The rows are grouped in 4 different ways at once. Each group adds its own fixed numbers to the row, and there is some noise. The rows also spread widely along 14 directions, which tell nothing about the answers.
In the rows, 128 means zero.
Known rows, each followed by its group in each grouping:
[ 93 153 157 185 129  84 134  91  96 106  81 149 127 143 121  78  99 155
 178 155 154 122 139 139 148  68  54 107 158 129 147 114 132 159  88 124
  61 207 111  61 108]
Z_574 Z_92 (3) begim
[110 139 149 151 153 105 116 165 142 141 114 139 106 112 136 147  87 143
 126 143 150 112 128 140 109 109 142 135 150 135 138 131 127 139 139 106
 125 134 115 129  83]
Z_892 Z_447 (1) tef
[133 118 149 141 134 169 113 138 135 177  81 166 114 152 130 171 141 126
 124 120 143 126 142 118  72 120 122 121 109 136 146  88 136  83 123 135
 141 119 166 157 149]
Z_294 Z_92 (5) tef
[100 100 153 135 176  48 184 175 141  94 141 140 114  97 114 140  70 113
 105 143 167 143 118 113 134 125 163 133  95 106 128 105 138 159 111 165
 115 177 121 107 117]
Z_492 Z_975 (4) kadu
[126 149 112 136  96 135 137 100 137 152  92 122 121  93 133 153 108 161
 146 165 160 124 148 168 154 132 102 151 103 103 124 133 104 103 124 145
 127 160 113 112 134]
Z_431 Z_447 (4) begim
[144 141 124 147 115 131  94 113 138  98  99 144 150 151 137 130 143 140
 140 127 170  97 137 119 126 158 109 155  99 134 150  96 130 113 117 167
 129 171 117 101 135]
Z_431 Z_975 (0) kadu
[166 132 166 178 124 108  77 110 165 118 110 119 120 148 149 101 138 133
 156 150 182  33 124 132  79 120  84 168 164 164 177 175 148 114 170 119
  85 177  51 111  37]
Z_892 Z_92 (3) tef
[145 127 142 123 114 146 144 148 159 151 137 107 115 127 120 182  97  99
 107 119 128 117 104 114 118 127 174  89  98 123  98 132 104 114 140 155
 140 126 132 135 110]
Z_492 Z_975 (2) kadu
[117 150 105 126 125 154  86 166 144 130 113 159 156 140 154 162 103 115
 135 107 141 112 111 119 109 157 170 111 135 121 154 116 115 123 105 131
 156 136 136 124  88]
Z_574 Z_92 (1) tef
[152 146 146 147 131  60 158  93 131  83  80  98 191 179 111 110  74  88
 158 155 186 151 149  73  83 127  93 112  44 147 149 104 133 116  74 183
  97 153 119  90 106]
Z_294 Z_975 (2) begim
[119 152 120 130 128 142 145 130 138 155 108 133 142 120 129 142  87 123
 121 158 130 124 139 133 130 112 133 112  91 123 150 149 118 122 118 122
 137 157 116 115 104]
Z_492 Z_975 (0) begim
[164 128 185 126 109  42 140 151 144  76 137  89 133 139 146 123  77 116
 140 167 190 114 150 112  92 168 130 180 104 125 163 164 154 110 144 161
 151 179  68 109  74]
Z_431 Z_975 (5) tef
[117 124 137 134 116 100 119 163 112 102  93 149 122 129 136 187  82 136
 156 146 137 136  99 158 144 124 148 133 115 104 123 122 102 109 144 131
 165 142 139 102 117]
Z_574 Z_92 (3) kadu
[146 182 144 117 105 110 103 154 103 142 120 115 150 112 139 139  88 142
 133 137 114 160 176 110 101 136 146  87 158 143 116 153 109 133  88 123
 183 147 117 105 119]
Z_492 Z_975 (2) begim
[145 114 165 136 125  67 131 158 131 106 107 121 117 132 129 175  99 123
 153 133 165 131 112 125 101 132 136 142 127 130 101 115 109  98 143 154
 128 121 120 122 104]
Z_892 Z_447 (5) kadu
[122 170 185 169 137 119 127 130 141 179 148 139 121 104 110 103 100 166
  92 160 137 127 195 118  85 120 137 104 150 166 150 167 151 145 110 122
 125 167  69 148  93]
Z_492 Z_92 (0) begim
[ 98 162 111 134 123 119  96 170 117  89  99 130 129 145 161 144  85 124
 143 141 146 112 123 137 137 131 147 133 133 116 165 134 128 138 133  98
 162 161 129  90 102]
Z_892 Z_447 (2) tef
[140 121 174 119 166  99 156 143 128 186 118 151 128  73 125 130 120 144
 102 155 154 148 195 104  61 139 120 141 133 147 134 134 141 105  85 161
 142 145 110 156 130]
Z_492 Z_92 (0) begim
[127 155 176 150 115  53 132 139 106 108  87 121 131 150 131 127  67 120
 184 143 167 145 142 119  84 104 103 111 153 132 127 131 118 110 110 118
 113 137 116 112  73]
Z_294 Z_447 (5) tef
[134 115 128 115 135 116 126 186 159 124 140  98 103 112 144 163  99 115
 111 134 157  88 120 131 106 155 158 160 134 125 139 148 131 140 150 125
 143 145 109 126  94]
Z_892 Z_92 (5) begim
[202 159 121 172 146  90  71 133 132 116  68  88 153 161 118 161  95 139
 177 140 124  77 108 138  95  71 111  79 132 196 104 137 105 149 143  95
 131 112 118  91  86]
Z_574 Z_447 (4) kadu
[123 111 145 145 115 146 125 132 136 106 131 196 145 154 141 135 172 129
 118 112 107  83  78  94 193 130 131 103 116 119 141  97 147 141 132 182
 113 224 110  81 140]
Z_431 Z_975 (5) kadu
[142 148  51 117 113 149 106 135 165 107 130 107 164  83 135 162 101 143
 126 120 166  96 122 146 166 179 160 159  99 115 107  95  97 147  87 183
 143 160 127 100 131]
Z_574 Z_975 (3) kadu
[192 136 160 144  95 132 160 111 154 150 129  70 146 150  88 174  90 134
 102 173  85 133 119 124 142  87 152  73  43 162  78 135 133 141 148 175
 162 158 110 112 162]
Z_492 Z_92 (3) kadu
[126 187  96 109 123 147 144 110 149 186 114 132 172  75 133  94  71 132
 100 154 134 112 187 124 118 141 131 115 100 125 169 158 126 133  41 125
 137 185 102 119 103]
Z_431 Z_975 (4) kadu
[161 140 135 125 104 154 108 128 142 120  88 118 152 207 150 132 110  82
 130 140 126  97 126 109 104 127 135 111  79 129 184 142 146 105 139 122
 166 166 129  97 125]
Z_492 Z_447 (1) kadu
[170 127  54  90 145 127  84 194 155 136  87 124 154  75 170 236 102 103
 173 114 124  47  34 153 131 125 155 135 143 130  89 165  48 104 169  91
 163  75 127 115  34]
Z_892 Z_975 (0) kadu
[224 165 129 154  68 156  87  92 173 138 115   6 128 174 106 146 103 139
 129 149 142  71 149 147  91 116 115 123  95 182 102 151 125 129 161 134
 145 129  98 117 126]
Z_892 Z_447 (3) kadu
[152 147 144 145 112 111 107 154 123 121 129 162 160 129 126 165 137 157
 128 125 122 154 143  99 124 156 152 106 126 156 104  99 121 125 108 177
 153 146 114 128 145]
Z_431 Z_447 (5) begim
[106 169 114 160 148 108 120 110 132 120  84 138 139 121 122 114  84 154
 142 161 197 133 185 146 105 130 105 160  88 126 169 104 122 116  80 128
 112 153 122 109 123]
Z_492 Z_975 (0) kadu
[124 106 168 129 141  89 173 142 121 114 127 155 150 121 127 121 108 128
  97 165 130 154 157 103 139 139 138 137  83 125 154 111 168 136 104 184
 159 206 118 102 156]
Z_574 Z_447 (3) begim
[136 151 170 147  97  99 129 119 101 104 120 157 172 156 108 138 111 158
 118 150 106 174 146  94 157 132 143  92  79 135 122 102 144 133 113 186
 183 187 114  90 171]
Z_294 Z_975 (0) kadu
[155 180 147 171  63 139  68 117 144 139 129 112 121 131 126 175 106 195
 141 155 145 116 154 165 136 154 148 136 137 138 114 147 108 101 168 132
 163 137  82 132 112]
Z_294 Z_447 (5) kadu
[172 148 116  80  90 154 142 111 142 173 109  44 124 114 135 107  89  88
 120 108 146  92 167 115  82 136 102 110 135 121 118 142 119 122  76 132
 144 156 141 113 133]
Z_294 Z_975 (4) kadu

New rows. What belongs after each?
[ 99 119 146 111 140 138 146 169 145 148 128 124  88 109 140 138 106  98
  99 102 168 121 144 108  87 143 153 131 148 115 133 106 134 126 104 142
 126 141 150 144 117]
Z_892 Z_447 (2) tef
[112 155 149 134 129  51 135 209 124  59 157  53  79 132 123 126  33 140
 107 141 185 157 182 139 104 155 184 157 138 120 127 112 148 188 115 118
 168 158 123 106 142]
Z_492 Z_447 (5) kadu
[115 162 135 156  99 157 114 124 142 141 113 141 141 166 120 137 106 132
 116 127 146 142 157 112 108 141 147 111  91 137 151 100 137 109  98 151
 134 150 131 133 136]
Z_892 Z_447 (5) tef
[148 135 155 125 100 104 148 121 154 137 113  85 109 131 133 138  65 108
 130 166 168 100 138 150 106 136 125 151  86 106 159 175 123  93 150 119
 141 160  97 122  80]
Z_431 Z_975 (4) kadu
[128 145 140 125 178  86  99 175 127 142 124 138 118  72 140  95 108 164
  98 134 191 114 220 118  49 168 129 191 166 154 173 122 152 139  74 117
 158 153 111 136 118]
Z_892 Z_975 (0) kadu
[170 159 142 144 106 134 101 151 147 133 133 101 135 151 126 141 110 126
 107 124 121 115 147 114  93 131 148 103 128 167 125 131 132 148 129 137
 152 146 109 131 113]
Z_431 Z_447 (3) begim
[141 162 113 124  91 159 116 137 119 125  95 103 135 177 146 138 102 112
 139 145 108 113 134 132 140 109 124  95 112 125 150 143 132 134 126 105
 161 172 136  84 143]
Z_492 Z_447 (5) begim
[125 178  89 107 120 142  85 136 108 160  92 157 162  57 167 107 123 176
 138 147 138 109 191 142 124 145  99 165 170 127 161 142 124 127  60 117
 173 185 115  91 128]
Z_892 Z_975 (3) tef
[169 157 169 153 102 110 127 122 148 146 132  98 131 124 110 140  87 153
 109 165 133 125 166 133 107 125 141 122 100 156 121 145 136 125 136 146
 152 157  88 134 119]
Z_431 Z_447 (3) kadu
[234 158 133  85 161  62 126 160 115 206  94 113 209  27 133 170  98 154
 134 162 111 171 216  96  26 138 123 117 145 199  71 152  99 101  45 162
 205  88 112 153 124]
Z_492 Z_447 (3) begim
[139 134 160 155 129 100 172  87 147 141  96 121 159 154 103 125  88 109
 133 162 143 116 120 106 126  92 107 101  57 146 133 129 134 109 115 161
  90 159  99 112  99]
Z_892 Z_447 (0) kadu
[104 172 120 181  86 211  76 138 174 124 154 135 108 196 118 136 124 123
  97  80 157 104 129 117 115 154 182  91 120 135 154  88 133 140 125 142
 108 153 129 142 120]
Z_492 Z_975 (5) tef
[142 143 128 133 112 141 143 136 174 117 154  90 141 140 123 148  95 124
  77 154 157 132 163 106 121 174 187 136  48 134 141 114 159 136 122 194
 165 171 109 132 153]
Z_492 Z_447 (2) tef
[158 117 129 150 145 109 115 121 164 118 147 105 121  83 118 120 145 181
 110 132 197  83 170 128 130 174 119 188 130 149 114  87 148 152  98 199
 103 183  98 111 149]
Z_574 Z_975 (5) kadu
[ 93 163 122 175 130 135 136 101 151 130 106 155 146 143 113 126  91 139
 117 158 148 113 127 125 154 107 137 106  73 136 159 117 129 133 108 138
  88 172 107 106 105]
Z_892 Z_447 (2) kadu
[142 149 119 160 145 112  76 189 116  74 119  66  96 166 114 154 104 186
 100 146 154 152 188 149 103 128 153 144 107 161 127  69 161 206 135 124
 195 144 160  94 220]
Z_492 Z_92 (1) begim
[212 123 109  98  92 157 112 128 192 117 128  33 131 159 151 142 128  77
 124 110 189  50 132 108  69 184 124 172  93 141 134 133 137 105 132 173
 139 142 114 129 110]
Z_431 Z_975 (5) tef
[136 132 185 114  97 103 155 178 138 102 171  93 118 164 121 138  76  73
 101 101 110 125  97  83 115 137 194  65 133 121 105 150 136 155 139 155
 159 166 109 119 102]
Z_492 Z_92 (0) kadu
[151 114 129 106 119 151 134 166 161 142 141 124 124 121 135 166 126 106
  83 109 126 107 120 110 119 165 180 121  97 120 123 112 133 124 130 166
 170 153 137 139 150]
Z_431 Z_447 (4) kadu
[169 115 180 148 135  89 100 153 119 120 122 154 139 139 136 143 141 150
 123 152 108 110 130 110 123 128 133 117 134 156 152 156 155 131 164 137
 181 184  90  97 117]
Z_574 Z_975 (4) begim
[118 143 184 157  90 127 109 113 128 108 125 120  99 175 125 107 114 122
 127 111 184 131 172 111  88 162 130 127 141 119 155 109 143 104 112 157
 119 167 121 123 127]
Z_574 Z_447 (2) kadu
[128 156 157 132  33 127  73  94 108  81 107 126 111 156 170 105 142 159
 182 137 200 117 185 148 126 208  88 194 167  74 173 142 130  64 119 161
 155 206  90  85 148]
Z_492 Z_92 (5) kadu
[127 148 208 176 104 108 148 126 123 144 147 130 114 156  94 132 106 165
 101 154  93 157 140 115 150  81 140  65 122 154 106 123 150 168 146 151
 126 179  96 114 136]
Z_431 Z_447 (1) begim
[134 143 134 157 101 142 118 109 153 130 125 116 124 133 113 155 109 155
 120 145 168 114 144 147 139 157 145 145  94 124 124 113 121 108 141 167
 136 150 109 128 128]
Z_574 Z_447 (0) kadu
[149 121 103 135 118 137 123 150 146  89 119 143 169 154 142 183 128 127
 115 161 111 121  99 125 176 141 162 134  48 127 144 116 138 135 163 176
 179 183 118  90 157]
Z_492 Z_447 (3) begim
[ 84 155  99  98 131 120  84 187  94  96  88 180 127 107 203 131  96 144
 146 173 145  96 153 169 152 165 141 195 148  75 225 177 137 113 136  64
 220 203 112  75 111]
Z_492 Z_92 (0) kadu
[ 78 120 166 163 127  63 116 159  88  91  88 196  87  98 148 163  99 180
 178 165 140 129  93 182 188  87 107 154 176  83 133 134 104 121 179  99
 135 183 114  73  92]
Z_294 Z_975 (3) kadu
[134 173 146 163  88 122 111  96 114 105  89 156 191 209 136 103 100 119
 141 175 100 121 131 104 151 109 117  75  69 139 201 159 155 128 136 120
 156 213  89  70 111]
Z_294 Z_447 (4) begim
[131 117 109 115 105 119  72 195 154  71 142  97  86 120 162 165 116 112
 139  80 197  79 103 145  96 196 161 189 185  99 122 117 105 126 150 139
 142 135 127 123  99]
Z_892 Z_92 (3) kadu
[132 169 139 138 128  85 101 153 120 123 123 145 150  89 138 115  86 166
 126 152 150 131 183 132 109 146 137 147 150 137 152 137 131 140  92 125
 162 174  97 108 104]
Z_294 Z_975 (3) kadu
[172 142 120 131 109 156  91 148 155 147 132 111 137 118 139 160 124 145
 107 145 111  83 133 135 126 134 143 128 126 151 137 152 131 141 160 126
 176 163 102 116 113]
Z_294 Z_975 (3) begim
[142 153 171 114 111  98 139 127  83 173  97 137 145  86 127 122 113 160
 153 138 107 155 165 107 110  99  92  90 178 146  85 127 122 127  61 147
 142 162 123 102 143]
Z_892 Z_92 (5) tef
[125 158 161 134 119 108 132 150 123 157 126 122 109  96 131 139  91 157
 116 155 144 139 178 141 103 133 133 137 146 135 129 152 125 126 127 118
 153 146 102 138 109]
Z_431 Z_447 (0) begim
[138 166 109 130 106 140  70 173 128 133 112 154 141 118 154 170 124 144
 154 107 127 111 123 130 113 151 146 112 175 135 122 135  92 121 116 116
 152 129 120 124  95]
Z_431 Z_92 (5) begim
[146 121  82  70 106 162 114 161 143 129 114  93 120  95 165 165 123 110
 120 108 154  83 127 139 127 180 142 175 135  96 116 124 112 111 124 145
 185 143 147 114 148]
Z_892 Z_447 (0) kadu
[201 190 170 174  95 122 118 109 147 155 142  43 159 173  75 125  67 163
  95 168 123 149 205 108  77 119 147  75  67 207 116 140 154 160 102 145
 161 141  93 126 138]
Z_574 Z_975 (5) begim
[191 159 178 178 121  46 126  97 129 101 101  82 172 158  89 149  81 152
 152 170 154 156 160  96  90 110 119  94  71 187  88 106 125 126 116 182
 126 126  97 111 121]
Z_294 Z_447 (2) kadu
[150 159 147 145 103 123 118 103 122 143 105 125 157 135 125 115 109 144
 138 147 134 134 172 120 110 129 106 110 132 149 137 134 130 122  93 150
 136 170 108 107 124]
Z_574 Z_447 (3) begim
